The rows are grouped in 4 different ways at once. Each group adds its own fixed numbers to the row, and there is some noise. The rows also spread widely along 9 directions, which tell nothing about the answers.
Known rows, each followed by its group in each grouping:
[  8   6  20 -11  15   7  -2  -4   4  -8   3  -6  15   9   5   4   2 -17
  -9  -6  -4 -10   7 -12  -5   6   7  -6   0  -4  -9   4  14 -17  -6   4
  -6]
k_19 E k_214 fuzaz
[ -7  -4   6  -4   3  -1   6   3  -2 -12   7  -8   1 -16  -7   5  -8  -9
  -2  -6   5   0 -10   0  11   1   9  -2   4   0   5   4   0   3   5   8
   4]
k_19 T k_852 Vor
[ -1  -6   5   1  10  10 -22  -8   6 -14   1   3   4  -5  10   5 -21 -10
  -1  18   9  -5  -6 -20 -16  30   1   1  10  22   7   9   6 -13  13  -8
   7]
k_905 T k_310 Vor
[-29 -11  -7  15  28   0  14   5  -4   8   3 -19   1 -11   3   5  -7 -13
  19  12  26  -1  -3  -4   7  13  12   1   6 -10 -10  -9  17   7  -3   9
  -8]
k_905 E k_117 fuzaz
[  1  -4 -28  25  -1 -20  -2 -23 -17 -19   2 -19 -22 -38  10 -15 -22  10
  10  17  12  -4 -27 -22  21  -3  18 -11 -10  -7   8  13   1   2  16   7
   8]
k_190 W k_152 zege
[-11 -13 -18  10  -3  -8   4  -4  -4  -3  12   0  -6  -7  -6   3   2   8
  -1  -3 -16  -2   2 -13  27  11   6 -10 -20 -16  -1 -15  26   8 -13  -3
   6]
k_747 W k_310 zege
[ -4  18  -7   2  18 -18  19  11  -4  -2  13 -20   8  15   6  -4  21  -5
  -1  -1 -14 -17  11  -7 -15 -16  19   0 -11 -45 -30 -15  18  -9  -9  20
   0]
k_747 W k_117 zege
[ 10   6  18 -22 -30   4 -16   0  22 -12  -9  33   1  -8  -4  19 -12  -7
 -20  -5   7  10  -5  13 -11   4 -19  20  11  30   9  11 -28   4   9  -4
   7]
k_190 E k_214 Vor
[  7  -1  13 -17  -9  -7  15  -3   3  13 -13   5  -2 -20  -5   6  -1  -5
  -8 -23  14  13 -18   8  23 -23   3  -4  10  -5   5  27  -6  10   4  11
  -7]
k_802 E k_852 Vor
[  1   1  33 -14   2  10   3  -1  11  -5  10  -3  22   6   5   9  10 -28
 -16 -19   3 -18  10  -2   9  -9   4  -8   9  -2   4   9   1 -10  -3   5
  -3]
k_802 T k_524 Vor
[-16   0  -4  10   3   4 -17  -3  13  -8   8  10   3  -4   9   7  -4  -4
  16   5  18 -10   2  -7 -18   9  -3   6   0   9  -6 -10   3  -5  10 -10
  12]
k_19 E k_152 zege
[ -5   2 -11   3   6 -15   7   3  -2  -4  12  -9  -1   2   4  -3  16  -1
   0  -6 -10 -13   9  -7   4  -8  11  -5  -8 -35 -11 -10  15   4 -11  16
   5]
k_905 W k_524 Vor
[-24  -3  -3  12  -1  -3   4   5  10 -20  18  -4   0  -9  -6   8   8 -12
  -1  -3   5 -15   7   7   3  -2   4   6   4 -11   2 -12   0   9   4   1
  14]
k_905 T k_117 Vor
[-17   9 -11  18   9   4 -19  -2  19  -6   8  11   5  11  15  -1   3  -2
  14  17  10 -16   4 -13 -45  16  -1  10   2   3 -17 -13   1 -17  15  -5
  18]
k_190 E k_524 zege
[-31  -7 -10   5  -3   3  -6  21  23   8   4  12   4   0   4  14   6  -8
  21   5  27  -3   7  13 -26   1  -3  19  11   0  -8 -19  -3  16   6   4
   9]
k_747 T k_117 Vor
[  1  28  34 -28   8   3   1  16  16 -19   1   1  21  16  -1  19  -6 -30
 -21   2   2  -5  10  14 -37  -1  -4  28  14   6 -19  -1 -23 -14   8   8
   1]
k_19 E k_117 fuzaz
[ -8 -16  -8  -4  12  -7  11   6 -12  -3   1 -12  -7 -16  -2   8 -15  -5
   1   6   4  15  -8  -7  27  22  11  -1  -5  -4  -2  -3  13  13 -16  13
  -8]
k_19 E k_117 Vor
[-11  -3  11 -17   6   5   5  13   8  -2  -6   8   5  -1 -15  18 -19  -7
  -5   6   5  20 -10   3 -10  25  -7  15   9  14  -5  -1  -7   3   5   4
   4]
k_747 W k_852 Vor
[ -3  -9  -6   4  -7   4 -25  -4  11   6   1  19  -1  -1  14   9  -1  -4
   6   2   6 -11  10  -8  -3   9  -2  -2  -5   2   0  -9  18   6  -9  -8
   1]
k_905 E k_310 fuzaz
[  0  -3  -2  -3   4 -14  16  -6  -8  -2  -8  -9 -11 -18  -6  -1 -12   0
  -3  -5   8  10 -18   0  19  -1   7  -2   8  -5   0  20   0   7   6  13
  -2]
k_905 E k_524 Vor
[-16   3  34 -36  -1  13  19  14  11 -10  -1  14  11  -3 -41  32 -22 -14
 -26 -13   4  25 -11  25   6  20 -19  22  18  32   2  -1 -23   0  15  -6
   3]
k_19 T k_852 zege
[ 30  13  14 -30  19  -8  13  -5 -18   9 -17 -14   0   3  -3   3 -20  -4
 -22   2 -13  14 -14 -14   1   8  10  -3   3  -8 -15  26  12 -16  -5  17
 -19]
k_905 E k_310 fuzaz
[-19 -15 -23 -14 -14   1 -31  18   9   3  -6  37 -12   2   4  27 -17   2
   8  24   6  19  17   3 -22  55 -18  36  -7  25  -9 -36   0  22 -21  -3
   5]
k_905 E k_524 zege
[-10 -14  -9  23  -2   4 -19 -11   9 -11  12   6   0  -7  18  -1  10  -7
  12   3   4 -19  10 -18   3  11   7 -12  -6  -4   6  -7  21  -1  -7  -6
   8]
k_905 E k_214 Vor
[-29  -1  18   9   6  14  -1   0  15   0   2  -8  12 -19   7  10  -3 -32
  17  -3  48 -15  -3  15  -7 -17   5   6  26  14   6   5 -10   6  23   0
  -2]
k_905 T k_852 fuzaz
[ -9  -5 -22  -3  15 -14   9  10 -13 -16  -9  -7 -21 -16 -17   6 -30   7
   4  32   1  27 -20  -5 -16  38   5  22   8   0  -8  -1  -5   4   6  15
  11]
k_905 T k_214 Vor
[-17   0 -17  14  20 -12  11   5  -2  -8  14 -15  -3   1  -1  -7  12   2
  12   1  -8  -8  -2 -11  -2   4  14  -6  -6 -32 -17 -11  19  -2  -4  12
  13]
k_19 E k_524 Vor
[ -3   5  27 -17   3   5   1   3  -2  -1  -2 -14  16 -14  19  11  -5 -34
  -2  -1  30  -9   5   6  -1 -15   8  10  12   9   2  10 -13   0   4  14
 -13]
k_802 T k_152 zege
[  5  -5  -5  -8  -2  -6  -2  -3   2  10  -4  14  -3  -3   5   6  -2   2
  -3  -7   0   5   1 -10  10   8   2  -2  -7  -6  -9  -2  13   2 -12   1
  -5]
k_802 E k_117 zege

New rows. What belongs after each?
[ -9 -13  -4  -5   4   0  -1   4   2   7  -5   7  -5 -11  -1  13 -13  -3
   5   4  10  14  -7  -3   6  20  -2   5   4   9   2   1   8  10  -5   1
  -2]
k_905 E k_310 Vor
[  1   4 -16   9   3 -13  -7  -4   5  -1  -2   5  -8  -8   7  -6  -2   8
  14   3   6  -2 -13 -12 -16  -7   7  -3   1 -12  -8   9   8  -3  10   2
  13]
k_19 E k_310 Vor
[-16   4  -7  -3  17  -5  12   9   4   8  -4   5  -1   9 -12  10   0   3
   8   4   5  12  -1   3 -24  15  -2  15   6  -7 -21 -11   8  -5   2   6
   6]
k_905 E k_214 zege
[  5  10   2 -22  -7  -8   1   9  15   1   3  30  -3  24 -24  16   8  13
 -22 -15 -32   8   7   4 -12  14 -14  10  -2 -15 -18 -11   6  -2  -9  -1
  15]
k_905 E k_524 Vor
[  2  -8  11  -1   3  18 -27  -4   3   0   6  -3  19  -3  36   7  -9 -27
   3  16  18 -16  13 -20  -6  21   6  -4  -7  24   4  -6  13  -7  -9  -1
 -14]
k_190 W k_310 zege
[-18 -12  17 -13 -10   4  13   6  14   2  11  16   9  -1 -17  21  14 -12
 -16 -32  -5   4   9  13  35   1  -9  -2   1  -2   5  -5   3  14 -13  -3
   5]
k_802 E k_524 Vor
[  6   8  23 -22  14   6   0   8   5   2  -5  -8  17   1   9  10 -14 -23
  -2   1  17   4  -6  -5 -18   1   3   6  12  13  -6  15  -3 -10   6  10
  -9]
k_19 W k_310 Vor
[ 10  -2  -4   6  10  -5  -4 -12 -11   1  -1 -13  -2  -8  16  -6  -5  -6
   2   3   0 -11  -3 -20  12   0  15 -14  -6 -15  -4  11  23  -6  -7   7
 -10]
k_905 E k_310 fuzaz
[ -2  -5 -11 -14   7 -13  22   8   1  27 -14   5 -10  -6 -19   6 -14  16
   7  -8   7  30 -27   1   5  -2  -1   1   5 -11 -11  13   9   9   5  10
   0]
k_747 W k_310 Vor
[-16  -5   8  -1  35   3  36   4 -20  -8   3 -37   4 -16 -19   2 -20 -15
  -7   9   5  12 -24  -7  29  21  15  -7   4  -7  -5   6   8  -3   2  15
  -9]
k_190 W k_852 fuzaz
[ -7 -11  -5  10  -5  -1  -7  -9  -1   7  11   5   2  -5  12   3  19  -4
   3 -17  -3 -18  15  -7  24  -4  10 -17 -13 -17   0 -13  28   6 -17  -1
  -4]
k_905 E k_852 zege
[  1  -4  -6 -12 -23 -13   3   5   1  11  -5  14  -7 -12   1  12   2   0
  -6 -14   4   7   5  12  23 -11   0   7  -8  -6  -3  -4   2  24 -14   7
  -9]
k_747 E k_117 zege
[ -9  -8  -9  10   7   1 -11  -7   9 -10   1   7  -6 -10  -1   4 -19   2
   7  11  10   1 -12 -14  -1  22   0  -1   1   8  -2   0   8  -3   7 -10
   8]
k_19 E k_117 fuzaz
[ -2  -6  10   3 -23  14 -29  -7  25  -8  16  30  11   7  12  10  16  -9
 -12 -15  -6 -25  19  -6   5   7 -11  -7  -6  10   6 -10   7  -1  -8 -13
  11]
k_190 E k_524 Vor
[-30  -5  -4   6 -21 -11  16   8   9  -3  11   2  -3 -17 -10  10  14 -11
   4 -19  14  -7   6  24  25 -28   2   8   3  -8   3 -11  -7  26   5   5
   7]
k_747 T k_524 zege
[-25 -10 -14   2   6 -10  14   9  -6 -14   2  -8 -12 -17 -14   6 -12  -8
   4  12   7   7  -8   4  13  13   5  13   3 -10  -3 -11  -4  14  -1  10
  11]
k_802 T k_524 fuzaz
[ -9  -2  20   6  21  14 -14  -5  -6 -25  15 -23  20   1  28   2   1 -33
  -3  15   3 -27  20 -23  -5  26  14  -4   0   3   1  -6  14 -17  -8   6
  -3]
k_905 E k_152 Vor
[-10  -4   8  -9   0   6  -5   3   6   3   4   8   7  -3   3  12  -2 -12
   2  -4  14  -5   5  -2  -3   3  -1   6   3   4  -3  -5   2  -1   0  -1
   2]
k_802 T k_152 zege
[ 13  10  28 -33  24  -1   8  16 -21 -13  -9 -31  17   1  23   7 -16 -39
 -19  24   3   6   5  -9 -14  26  16  17   8   3 -12  11  -9 -12 -16  35
 -22]
k_802 E k_524 Vor
[-17 -10  -1  28  -2   6 -17 -20  21 -31  18  10   0 -12   0   2  -9  -3
   0   3   3 -19  -5 -17   5  16  -3 -10   3  12  13   0   4  -7  21 -21
  23]
k_905 W k_117 Vor
[ -6   5   7 -18   5  -3   3  14  -3  -9   5  -1   8   6   2  14   0 -14
  -9   3  -5   2  14   3  -5  18   2  15  -5   0 -14 -16   0   1 -15  11
  -1]
k_19 E k_524 zege
[-36  -9 -12   9  20   1   7  16   3  -3  15 -10   4   2   0  11   6 -13
  15  11   9  -4  13  -1  -6  21   4  10   1 -13 -11 -27  13   9 -10  11
   8]
k_905 W k_524 Vor
[ -5  -4  16   9  -3   4   3 -19  14  -6  -3   4   3 -20   1   2  -5 -14
   2 -15  25  -7 -15  -2  15 -16   2  -8  13   8  10  25  -4  -4  19  -7
   4]
k_802 E k_214 fuzaz
[ 13  31  34 -17   2  -7   7  -2   0 -52   7 -15  10   2  -8   8 -14 -26
 -44   6 -21 -14   1   3 -11  -3   4  15   7  -4  -5  11 -29 -21  16   9
   7]
k_905 W k_117 fuzaz
[  8  11  11  -3   1  -4   6 -14  11 -21   6   6  -3   4 -25   2 -10   5
 -27 -12 -19  -7 -14  -7   5   0  -1  -7   6  -8  -4  14   0 -18  19 -12
  15]
k_905 T k_117 fuzaz
[ -6  -5  12  -7  -1   5  -1   0  -4  -9   8   1   8  -4   1  14   2 -16
 -14  -6  -7  -3  14   0  18  17   4   1  -6   2   0 -12  12   2 -16   0
  -7]
k_905 E k_852 zege
[  1  -5 -17  10 -14  -1 -39  -5  11 -24   5  23 -10  -2  13   1  -5   2
   2  16  -8 -17   6 -19 -19  21   2   3 -10  -4   0 -16   7  -3  -5  -8
  19]
k_802 T k_852 fuzaz
[ -1 -24  -2   0 -21   0 -10 -14  -1  -8   3  15 -10 -27  -7  11 -14   2
  -6 -17   1   3  -6  -7  58   7  -4 -14 -12   9  18   3  13  19 -14 -12
   0]
k_19 E k_152 fuzaz
[ -4  -7  18 -20   7   3  10  10  -3   2  -4  -5   7 -11  -1  19 -14 -21
 -12   0  13  12   0   7  16  16   1  10  10  13   1   4  -2   9 -11  11
 -17]
k_905 E k_117 Vor
[-28  -1 -19  15  -4  -1 -15   6  16   7  10  14   0   0  11   7  14  -1
  26   0  19 -12  12   3 -24  -7   1  11  -4 -11 -11 -27  10  11   1  -1
  12]
k_905 W k_852 zege
[  0  10  -4   5 -23 -11  -8  -5   9 -33  11   5  -4  -6  -2   0   5  -5
 -17  -1 -18 -23   3   0   2 -16   5   2  -9 -16   3  -2  -6   0   8  -2
  19]
k_747 T k_310 fuzaz
[-18  -8  -3  13  15  10   0   3   7 -11  20  -6  11   6   0   2  14 -10
   2   3  -4 -18  10 -13   0  17   8  -9  -4 -12  -5 -18  21  -8  -6   3
  11]
k_190 T k_214 Vor
[-23   5 -20  18  -7 -18  10  -2  11 -25  11  14 -14  -7 -22   2  12  12
  -2  -5 -14   0  -4   4  -2  -4  -1  11  -5 -23  -6 -14  -5   2  11  -5
  32]
k_802 E k_214 zege
[ 25  -1 -10   3  -8 -10 -24 -24  -6 -17   3   4 -11  -7  17 -11 -10   6
 -10   4 -19 -18  -1 -31  11   7  10 -19 -16 -13   3   9  16  -9  -6   0
   2]
k_905 W k_524 fuzaz
[-15 -10  -9   9 -16  -5 -13  -4   4 -19   9   7  -4 -23  12   8  -5 -13
   3   8  12  -7   4  -4  10   2   2   9  -8   6  11 -11  -4  13  -2  -3
   9]
k_802 W k_310 zege
[ 28  10   3 -14  26 -10  15 -15  -7  34 -14 -10   1   9  -2  -9  -7  12
  -2 -17  -3   3 -23 -22   2 -18  13 -24   1 -29 -20  31  32 -20   3  10
 -15]
k_905 W k_310 fuzaz
[  5   3  -4   4   8  -5 -11  -3   5   8   2  -1   4   3  22  -7  10  -5
  14  -6   9 -16   3 -15 -13 -10  11 -10   0 -14 -10   6  16  -7  -2   9
   0]
k_19 E k_524 Vor
[-18 -16   5  -2 -30   6 -21  -1  11 -28  20  26   3 -11   0  21   2 -14
 -14 -10  -8 -10  23   5  32  20 -10   6 -14  21  16 -25   0  19 -18 -16
  10]
k_19 E k_524 zege
[ -5 -16 -25   6   2 -12  -4  -3   3  10 -10  14 -20 -17  -2   1 -15  17
  15   6  10  18 -22 -15   5  14   0   0   0  -4   0   9  11   8   2  -1
   9]
k_802 E k_310 Vor
[ -7   1 -12   8  18  -5   6   1   0   1   3 -11   0  -3   2  -5  -5   1
   8   9   6   0 -14 -14  -9   8   8  -4   2 -14 -11   3   8  -6   8  11
   7]
k_190 W k_524 Vor
[ 20  23  25 -28 -12 -11   1   1   0 -31  -2   0   5  -1  -3   9   0 -19
 -32  -9 -16  -6   4   9  -2 -18   3  12   1  -7  -5  10 -19  -6  -2  12
   0]
k_19 E k_214 fuzaz
[-11   7   1  -6  -9 -13  11  11   9 -13   7   6   1  -3  -9  11  12  -9
 -12 -10  -6  -2   2  11   0 -13   0  12  -1 -19  -4  -4  -8   6  -1   6
  15]
k_802 E k_310 Vor
[ 13   4  15 -27   8   0  -5  12  -6  -9  -8  -8   7  -6  13  12 -18 -22
  -7  14   8  10   2  -5 -16  14   4  17   4  12  -5   5  -9  -2  -9  21
 -10]
k_19 W k_214 Vor
[  0  13  13  -1  10   7  -7  -3  15   4   4   1  13  12  10   2  12 -15
   4  -7  12 -23   8  -3 -30 -16   7  -3  11 -10 -13   3   9 -16  11   2
   2]
k_905 T k_214 fuzaz
[ 14  -8   0  -3   6   2 -10 -10 -11   6  -2  -9   5  -6  25  -3 -12  -8
   2   8   2  -5   0 -29  12  15  14 -15 -12   2   0   5  25  -7 -11   6
 -15]
k_747 W k_310 zege
[-15   6  -2  13  19   1   7  -2   0 -17  11 -16   4  -4  -6  -2  -2  -8
   0   9  -2 -10  -9  -9  -1   8  12  -4  -2 -16 -10  -9   8 -10   7   5
  10]
k_190 W k_852 fuzaz
[-19  -3 -21  10   4  -8   1   5   4 -16   3   2  -9  -6  -9   3  -8   4
   9  19  -3   3  -4  -5 -11  17   2  12  -5 -12 -11 -14   4   5   1   5
  16]
k_747 W k_214 fuzaz
[-14 -11 -11   8  -2  -9   7   1  -2 -19   8  -3 -10 -20  -7   3  -4  -1
   4   0   1   5  -6  -2  18   7   7   0  -3  -8   4  -5   4  11  -4   6
  10]
k_19 E k_214 Vor
[-12   4   9  -2  -7  -5  18  -7   6 -13   9   2  -5 -12 -30  11   0  -2
 -16 -25   0  -5  -9  14  28 -21  -3  -2   7 -11   4   7  -4   6  13  -5
  12]
k_905 T k_152 fuzaz
[-14  11   2  -9  12  -1  -1  10   9  10  -1   7   5   8   2  14   1  -7
   9   3  15   2   5   6 -31   5  -5  20   8  -2 -21 -11   0  -3   3   4
   2]
k_905 E k_152 zege
[-10   2  14  -1   1   7   1  -3  23 -21  16  17   9  11 -24   9   5  -1
 -21 -13 -22  -8  -3  -7  -2  13  -9  -4   5  -3   2   0   5 -18  14 -18
  28]
k_802 T k_310 Vor
[ 11   0 -17  -1   0  -8 -23  -4   3  -4  -5  10 -10   0  12   1 -15   7
   2  17  -3  -4   1 -19 -18  17   2   4  -8  -9 -12  -7  12  -3  -7   3
   2]
k_905 W k_117 fuzaz
[ -9 -21   5  -7  13  15  -9   6   6  14   0   2  10  -2  15  10   0 -16
  12   3  19  -1   8 -14  -2  22   4  -4   4   5  -1  -6  21   1 -15   5
  -8]
k_802 T k_214 Vor
[  5  12   3 -13   5  -5  -2   3   0  -3 -11   1  -1  -5   7   7 -17  -7
   2  13  15   9  -5  -1 -29   6   1  19   7   6 -11   5  -9  -4   9  12
  -3]
k_905 W k_214 zege
[ -1  -4  -4   2  11   0  -4  -6  11  18  -2   6  -1  -3   4  -2  -1   5
  17  -7  20  -4 -14 -15 -11  -8   3  -9   9 -10  -7  14  12  -7  13   1
   8]
k_802 T k_152 Vor
[ -2 -19  17 -15  -9  16  -2  -7  15  25  -9  25   7  -5  -7  16  -7  -5
  -3 -22  13  12  -3  -1  26  10 -10 -10   6  20   5   9  16   8  -7 -11
 -11]
k_747 E k_214 fuzaz
[-17   0  -4   1  -1  -9  25   9   5   8   1  -3  -3 -14 -11   7  11  -5
   5 -15  17   7 -10  18  14 -22   4   4   7 -14  -5   4  -4  15   4  14
   3]
k_190 E k_214 Vor
[-33 -34  -2   9   4  10   7   5  -1   0  12  -6   4 -23  -2  15  -9 -15
   9   2  15   7   0  -5  45  26   3  -7  -4  12  15 -13  20  22 -13  -3
  -2]
k_747 W k_310 Vor
[  6 -12 -29  14 -15 -17 -14 -12   0  16 -12  11 -21 -28  22  -9  -4   8
  23  -2  26  -3 -13 -11  13 -25   9  -7  -7 -17   3  14  12  19  -3   4
  -3]
k_802 E k_310 fuzaz
[  4  12  17 -23   7 -12  22   6  -8  -3 -15 -10   0 -14  -5  11 -20 -15
 -15   1  14  18 -15   9   3  -2   4  20  12   3  -9  19 -20  -1   8  17
 -10]
k_802 E k_117 zege
[-35 -20  -8  29 -22   9 -10 -13  27   4  17  24  -4 -20 -10   9  16   0
  17 -31  23 -22   2  10  33 -24  -6 -17   3  -3  18  -9  15  22   8 -22
  16]
k_905 T k_852 fuzaz
[ 21  -8 -11  -3 -19 -10 -16 -20   8  14 -18  28 -19 -20   3   1 -18  19
   2 -11  10  12 -24 -11  12  -6  -5 -11   5  11  10  32   6   5  11  -9
   1]
k_905 E k_310 Vor
[  4  -2  -4 -11 -13  -3 -15  -2   8   4  -9  19  -6  -9   6  11  -9  -2
   3   1  14   4   1   3  -6  -2  -5  10   2   4   0   2  -1  11  -5   3
  -3]
k_905 W k_214 fuzaz
[ 20  12 -10   0  -6 -13 -10 -10   7 -12   7  14  -8  11  -4  -6  13  14
 -13 -10 -32 -16   5 -16 -12  -8   6 -11  -8 -31  -9   1  17 -14  -3   2
  16]
k_905 T k_214 Vor
[  4   3  -7  12  15  -7 -11 -13  -5   1  -3 -11  -4  -8  22  -9  -8  -4
  14  10  16 -15  -5 -20 -13  -4  14  -8   2 -14  -9  11  13  -9   5   8
  -2]
k_905 E k_152 fuzaz
